There are 8 hidden switches. A switch that is on adds its own fixed numbers to the row, and there is some noise. The rows also spread widely along 14 directions, which tell nothing about the answers.
(in the rows, 128 means zero)
Some rows, each with its switches (1 for on, 0 for off) after it:
[ 88 120 138  66 133 128 161  87 131 130 158 143 119 127 101  94 153 180
 166 128 122 144 116 140 117] : 1 0 0 0 0 0 1 1
[141 152 130 119 131  72 164  93 123  94 170  71 145 140 119  99 112 152
 117 137 134 116 124 126 154] : 1 0 0 0 0 0 0 0
[127 127 123 129 149 119 118 115 107 136 159 126 134 152 128  93 129 136
 114 148 145 132 120 119 137] : 0 0 0 0 0 0 1 1
[102 111 114 155 150 139 132 125 164 174 158 113 121 139 122 116 142 148
 162  56 164 135 128 129 167] : 1 1 0 0 1 1 1 1
[173 108  97  63 159 142 124 104 142 140 179  91 138  92 123  88 163 122
  93 114 107 110 135 139 115] : 0 0 0 0 0 0 1 1
[115 133 169 109 105  89 137 125 121 142 194 119 116 185 132 106  98 189
 193 150 112 146  70 140 123] : 0 1 1 0 1 0 0 1
[121  98 104  98 139 120 148 122 169 156 126 181  93  95 137 136 150 162
 146 118 118 177 111 123 125] : 0 0 1 1 0 0 1 1
[111 115 123 142 146 163 141 146  55 172 183 142 155 164 114 109 155 145
  97  93 100 103 112 158 126] : 0 1 1 0 0 1 0 1
[132 168  66  74 127 121  90 131 177 153 182 136 114 149 136 127 128 114
  90 124 142 170  91 123 118] : 0 1 1 0 1 1 0 1
[169 118 128 142 139 143 179 111 124 166 167 134 173  93 115  93 141 115
 121 149 126 105 171 135 136] : 0 0 0 0 1 0 0 0
[ 92 112 103 117 133 120 134 106 133 148 173 150 127 167  93 124 152 148
 155 170 134 107  72 123 133] : 0 1 1 1 1 1 1 0
[100 145 122  48 126 115 102  94 162 140 197 107 159 136 104  97 151 132
 141 129 141 129  89 140 101] : 1 1 0 1 0 1 0 1
[ 82 176  85  65 128 112 187  74 156 152 178 183 119 145  79 107 144 172
 129 157 135 147  98 133 120] : 1 1 0 0 1 1 1 0
[125 139 132  85 124 129 137 109 133 132 166 107 131 153 120 108 144 165
 159 150 158 128 138 123 110] : 1 0 1 1 0 0 1 0
[146  90 108 127 127 157 165 140 143 169 180 126 118 150 118 156 138 135
 162 111 103 100 104 156 135] : 0 0 1 0 1 1 1 1
[ 72  95 146 113 184  76 141  72 107 168 175 169 120 110  77  58 169 191
 139 157 111 102  89 129 132] : 1 0 0 0 1 1 1 1
[126 103 118 100 146 167 122 141 162 179 139 151  73 102  83 128 175 136
 164 150 103 147 139 131 117] : 1 0 1 0 1 1 1 1
[ 77  82  95 101 118 153 123 129 145  96 121 150  81 159  87 168 164 130
 180 185 111 120  69 129 131] : 0 0 1 1 0 1 0 0
[ 88 148 156  88 116  92 159  90 104 121 186  73 169 148 120 112 138 188
 140  69 137 123 127 142 124] : 1 0 1 0 0 1 1 1
[ 78 123 118 101 136  82 142  91 158 138 180 118 154 121  97 132 145 143
 128  51 102 140  59 144 152] : 1 1 1 0 0 1 1 1
[152 183 138  87 157  57 119 132 146 161 168 151  92 116 137  76  95 163
  81 127  86 193  91 128 117] : 0 0 0 0 0 0 0 1
[140  91 119 118 131 110 143 122 142 151 144 139 132 102 142 143 151 150
 138 113 126 155 119 121 132] : 0 1 1 1 0 0 1 1
[ 83 152 168 105 116 120 129 130 127 161 171 147 158 155 119  93 129 160
 158 103 127 170 100 140 109] : 1 0 0 1 1 1 0 1
[137 126 145  98 132 116 170 111 125 134 162 114  87 136 122  84 130 213
 168 129 107 154 128 135 130] : 1 0 1 0 0 0 1 1
[106 117 104  96 142 130 167  82 110 139 166 137 135 122 103  92 174 180
 131 139 145 128 144 125 132] : 1 1 1 0 1 0 1 1
[121 116 115  95 134 135 137 103 105 102 126 102 118 115 125  81 164 178
 111 129 124 151 147 109 126] : 0 0 0 0 0 1 1 0
[123 116  60  88 126 160 167 104 193 143 150 167 114 113 129 145 147 123
 141 108 148 151 126 145 138] : 1 0 1 0 0 0 0 1
[117  50 160 163 143 105 142  84 107 152 167 122 188  90 106 101 168 132
 166 155 139  66 136 130 145] : 1 0 1 0 0 1 0 0
[129 113 101  88 150  98  99 118 146 153 196 151 111 182 144 129 110 131
 134 150 134 114  42 139 119] : 0 0 0 0 0 0 1 1

New rows. What belongs after each?
[ 89  91 122  99 160  69  75 106  97 114 152 108 110 146 140 121 157 168
 120 147 162 106 100 117 123] : 1 0 0 0 0 1 0 1
[151 110  98 110 157 133 128 105  98 133 161 113 121 122 134  65 161 170
  91 139 128 136 138 114 134] : 0 1 1 0 0 0 1 1
[ 99  87  49  95 135 180 110 117 153 166 149 209 137 130 127 158 172  87
 118 151 166 130 106 134 114] : 0 1 0 0 0 1 0 1
[134  73 114 102 160 176 102 149 147 186 163 144 108 127 119 139 166 116
 156  91 116 111 111 154 118] : 1 0 1 0 0 0 1 1
[129 137 132  59  88 152 105 119 140 107 174 115 160 161 113 120 143 109
 152 171 123 161  98 123  97] : 1 0 1 0 1 0 1 0
[ 88 124 107  90 157  89 119 108 136 138 161 127 111 134  73 153 161 126
 119 133 114 104  77 132 135] : 1 1 0 0 0 1 1 0
[109 163 139 111 146  68  94 137 149 160 160 170  89 167 107 150  99 118
 137 185 136 163  71 120 125] : 1 0 0 0 0 0 1 1
[106 104  76  92 137 207 116 143 175 161 137 163 105 131 119 138 170 112
 152  97 152 141 139 139 124] : 1 0 1 0 1 0 0 0
[122 114 136 122 159 104 125 123 145 179 138 185 108  97 118 112 142 137
 130 136 121 171 119 121 129] : 1 0 0 0 0 0 1 1
[104 118 124  77 130 122 144  86 127 111 159 145 144 121  99 100 153 139
 127 147 108 153  94 131 123] : 1 0 0 0 0 0 1 1
[117 130 101  73 143 162 108 104 144 134 160 135 137 120 126  42 167 155
 111 127 140 168 127 124 110] : 1 0 0 1 0 1 0 1
[113 123 127  95 136 127 129 110 129 153 185 158 140 140 116  86 142 146
 135 137 113 142  91 143 119] : 1 0 1 0 1 0 0 1
[136 198  79 145 129  90 126 125 146 131 158 126 134 170 150 119  97 126
  77 143 189 177 130 101 155] : 0 1 1 1 0 0 0 1
[104 152 105  58 125 103 156  98 188 163 165 158 116  95 103 143 142 144
 142 114 127 161 113 144 113] : 1 1 0 0 0 1 0 1
[136 136  76 114 156 149 134  96 141 125 163  93 100 153 124  80 142 157
 124 155 181 110 159 115 149] : 0 0 1 0 0 0 1 1
[110 130 151 140 115 100 136 151 118 120 133 112 121 164 164 130 109 181
 152  77 138 167 110 123 141] : 0 0 1 1 0 0 0 0
[109  90 110 123 143 184  96 135 140 170 164 165 125 161 114 118 157 109
 163 143 146 131 105 133 127] : 1 0 1 0 1 0 1 1
[ 86 120 130  87 150 102 147  88 139 171 166 161 143  99 116  89 159 183
 133  97 128 140 115 132 112] : 0 0 1 1 0 1 1 1
[109  81 144 100 131 145 124 126 132 144 147 153 113 129 107 124 152 141
 179 142  93 132  89 136 120] : 0 0 1 0 0 0 1 0
[114 154 145 127 165 119 112 115 166 199 187 114 122 126 102  62 130 152
 154  85 150 141 138 131 146] : 1 1 1 0 0 0 1 1
[127 104 122 119 107 170 172 141 118 115 113 149  82 146  92 185 144 123
 178 203 115 138 139 130 130] : 0 0 0 0 0 0 1 1
[111  91 165 144 136 130 112 102 100 131 158 117 175 127 114  70 149 127
 150 154 132 129 124 114 139] : 0 0 0 0 1 0 1 1
[101 125 118  92 126 123 150  90 108 115 165 136 143 153 106 112 150 155
 142 182 146 118 113 124 118] : 0 0 1 1 0 0 1 1
[125 169 120  70 138 120 139 121 147 170 166 140  88 140 118  97 134 184
 146 157 154 140 155 128  99] : 1 0 0 0 1 1 0 0
[122  94 138 119 125  89  98  91 116  99 177  82 165 153 124  80 137 143
 140 158 122 121  65 109 142] : 0 1 0 0 0 1 1 0
[ 61 134 114  95 134  90 189  72 146 164 136 197 127  83  69 158 173 161
 145 147 139 138 139 125 125] : 1 1 1 0 0 1 1 0
[ 81 141  90  28 126 128 113 107 125 111 174 147 131 155 110 123 163 149
  95  91  95 173  51 143 103] : 1 1 1 0 0 0 1 1
[101 160 106  77 130  93 190  79 147 132 173 142 129 137  90 116 144 178
 135 138 130 133 105 133 130] : 1 1 1 1 0 0 1 0
[127 146 102 114 129 158 139 120 144 123 149 115 124 151 109 102 142 132
 141 160 161 133 148 122 136] : 1 0 1 1 0 0 0 0
[ 79  92 121  93 145 148 138 115 120 161 149 166 107 144 118 128 163 176
 172 118 142 114 122 136 114] : 0 0 1 0 1 0 1 0
[ 79 149 113  92 124  42 140  60 130 100 167 100 182 113 121 115 142 162
  89  89 144 143  96 108 143] : 0 1 1 0 0 1 1 0
[118 125  81  68 115 129 148 129 161 116 165 110  99 174 144 186 120 144
 155 105 150 119 100 149 123] : 0 0 0 0 1 0 0 1
[111 150 118 102 145 107 130 114 134 168 175 127 134 133 113 114 147 150
 123 122 154 112 143 132 118] : 1 0 1 0 1 1 0 0
[ 91 125 121  73 128 104 139  85 129 115 135 151 106 118 119  92 155 193
 137 150 132 182 117 113 115] : 1 0 0 0 0 1 1 1
[ 91  92 151 135 144 125  98 122  90 150 162 120 170 155 145 104 155 155
 144  84 165 118 125 120 128] : 1 0 1 0 1 0 1 0
[103 212 117  74  98  59 135  88 171 119 188 116 116 162 108 114  90 158
 139 179 149 175  91 119 125] : 0 1 1 0 0 1 0 1
[139  94 107 113 163 108 113  97 157 137 157 112 135  94 110  78 164 127
 117 122 122 134 105 111 153] : 1 1 0 0 1 0 1 0
[159 164 109 139  80 153 188 102 149 132 185  83 192 141 121 125 122 111
 136 132 169 139 175 133 147] : 1 1 1 0 0 1 0 1
[134 164 130  67 117 116 170  85 128 127 197 101 155 128  90  72 144 165
 126 143 103 151 119 133 120] : 1 1 1 0 1 0 1 1
[221 154 102  64 138 129 134 162 142 193 187 126 117 122 147 164 125 111
  85 136 107 123 148 147  83] : 0 0 1 0 0 0 1 0
[136 139 148 124 128 118 108 144  78 180 163 174 165 133 135 105 148 141
  83 133 105 181 110 119 101] : 1 1 1 0 0 1 1 0
[119 106  82  69 116 135 174 100 152 109 137 127 109 114 128 159 164 163
 150 125 149 128 150 133 123] : 1 0 1 0 1 0 0 0
[ 64 111  96 101 137 149 173  94 129 150 179 142 124 169 116 131 145 181
 177  81 165  87 114 161 140] : 0 1 1 0 0 0 0 1
[104  99  93 101 144 116 160  98 147 121 141 142 142  75  93 147 176 114
 106 104 102 129 120 137 146] : 1 0 1 0 1 0 0 1
[104  62 119  98 143 155 170  99 131 143 139 156 126  95  90 145 177 130
 178 155 124  73 140 148 123] : 0 0 0 0 0 0 0 0
[134 134 114  59 117 155 153 107 115 142 156 146 118 136 133 101 162 181
 154 195 176 145 174 126  87] : 1 1 0 1 0 0 0 1
[117 113 111 115 175 116  88 123 158 197 192 159  88 140  78 103 143 117
 152 187 116  78  74 138 128] : 0 1 1 0 0 1 0 0
[ 92  97 152 147 159 112 161 119 111 156 142 145 106 115  71 115 166 169
 156 134  89 120 109 136 146] : 1 0 1 1 0 1 1 1
[100 159 130  90 166 117 126  97 121 191 177 143 116 132 107  66 155 188
 132 136 172 115 168 124 105] : 1 0 1 0 0 1 1 0
[ 78 139  66 111 141 137 147  91 133 151 162 166 139 154 116  98 162 163
 116 136 180 120 121 118 134] : 0 1 1 1 1 1 0 0
[174  45 128 137 165 145  64 150 131 200 154 140 102 100 144 125 167 115
 149 177 141 102 142 118 111] : 0 0 1 0 0 1 1 1
[126  83 127  79 120 169 100 138 145 159 153 149 122 129 124 151 157 112
 169 149 122 135 110 137  93] : 0 0 0 0 0 1 1 1
[ 76 105 157 126 111 130 135 127 133 176 156 204 172 139 121 150 127 113
 172 120 121 144  82 147 113] : 0 0 0 0 0 1 0 0
[108 155 167 104 165  81 130 112 123 203 191 145 121 105  93  62 136 177
 130 134 100 123 130 140 110] : 0 0 1 0 1 1 0 1
[ 79 134 157 112 105 111 153 106 147 133 155 133 125 136  97 104 128 168
 190 133 113 167  97 130 138] : 0 1 0 0 1 1 0 1
[ 81 158 111  93 117 157 111 118 174 136 148 167 152 141  93 118 139  80
 140 137 146 171 107 125 127] : 1 0 0 0 1 0 0 0
[ 98 132 133 108 125 147 125  93 131 122 164 128 170 141 101  71 153 131
 146 150 147 154 118 118 128] : 1 0 1 1 0 0 1 1
[123 135 134  89 112 101 157  95 111 140 177 129 163 115  89 153 155 122
 127 191 123 108 136 128 102] : 0 0 1 0 1 1 1 1
[142 105 125 103 150 168 121 110 127 169 177 142 143 122 119  74 157 126
 146 164 152 108 152 140 111] : 1 0 0 0 0 0 0 1
[172 103 119  72 142 115  94 121 149 139 173  88 106 117 131 109 145 136
 131 164 117 121 114 125 106] : 0 0 0 0 0 1 1 1
[109 149 125 108 163 119 109 106 137 149 170 143 124 138  93  51 146 144
 116 150 121 154  96 120 132] : 1 0 1 1 0 0 1 1
[118 129 112 101 138 128 147  82 136 125 165 130 136 128 122  78 137 148
 139 160 158 123 138 127 131] : 0 0 0 0 0 0 0 1
[ 39 219 148  92 117  99 169  96  96 113 140 151 126 163  65  95 140 191
 128 170 148 167 144 116 114] : 1 0 1 1 0 1 0 0
[136 106 103 122 129 103  97 141 172 139 153 104 138 121 137 174 136  93
 114  65 122 161  80 127 150] : 1 1 0 0 0 1 1 1
[131 121  89 101 122 167 158 142 204 212 173 176  85 166 150 155 112 161
 200  87 161 140 105 152 121] : 0 1 0 0 0 1 1 0
[ 73 125  86  99 183 115 152  90 101 168 172 144 148 112  86 140 184 137
  83  80 148  72 140 145 134] : 0 1 1 0 0 0 1 1
[140 131 168  83 114  68 197  80 108 125 193 105 157  95 100  78 138 196
 142 139  67 142 112 143 124] : 1 1 1 0 1 0 0 1
[102 162  76 128 126 177 116 109 159 165 161 162 165 144 127  86 149 111
  99  93 184 191 138 114 142] : 1 1 1 0 0 1 1 1
[121  91 123 139 120 118 152  96 154 162 170 183 181 100 119 105 140 112
 138 122  98 169  72 126 149] : 0 1 1 0 1 0 1 1
[111 152  73 104 166  66 164  41 170 133 190 145 151 108 102  41 136 154
  92 140 149 125  94 118 164] : 1 1 0 0 1 0 0 0
[101 120 132  73 121 131 153 103 146 157 170 179 137 114 117 111 139 151
 159 126 108 152 104 151 104] : 0 0 1 0 0 0 0 1
[113 120 123  82 128 100 140 101 126 127 147 144 126 113 117 131 153 155
 120 144 119 157 113 123 114] : 1 0 0 0 0 1 1 1
[ 92 113 132 181 155  93  96 111 164 170 155 119 142 130 129  88 131 145
 156  88 178 146 112 103 171] : 0 1 1 1 0 1 1 1
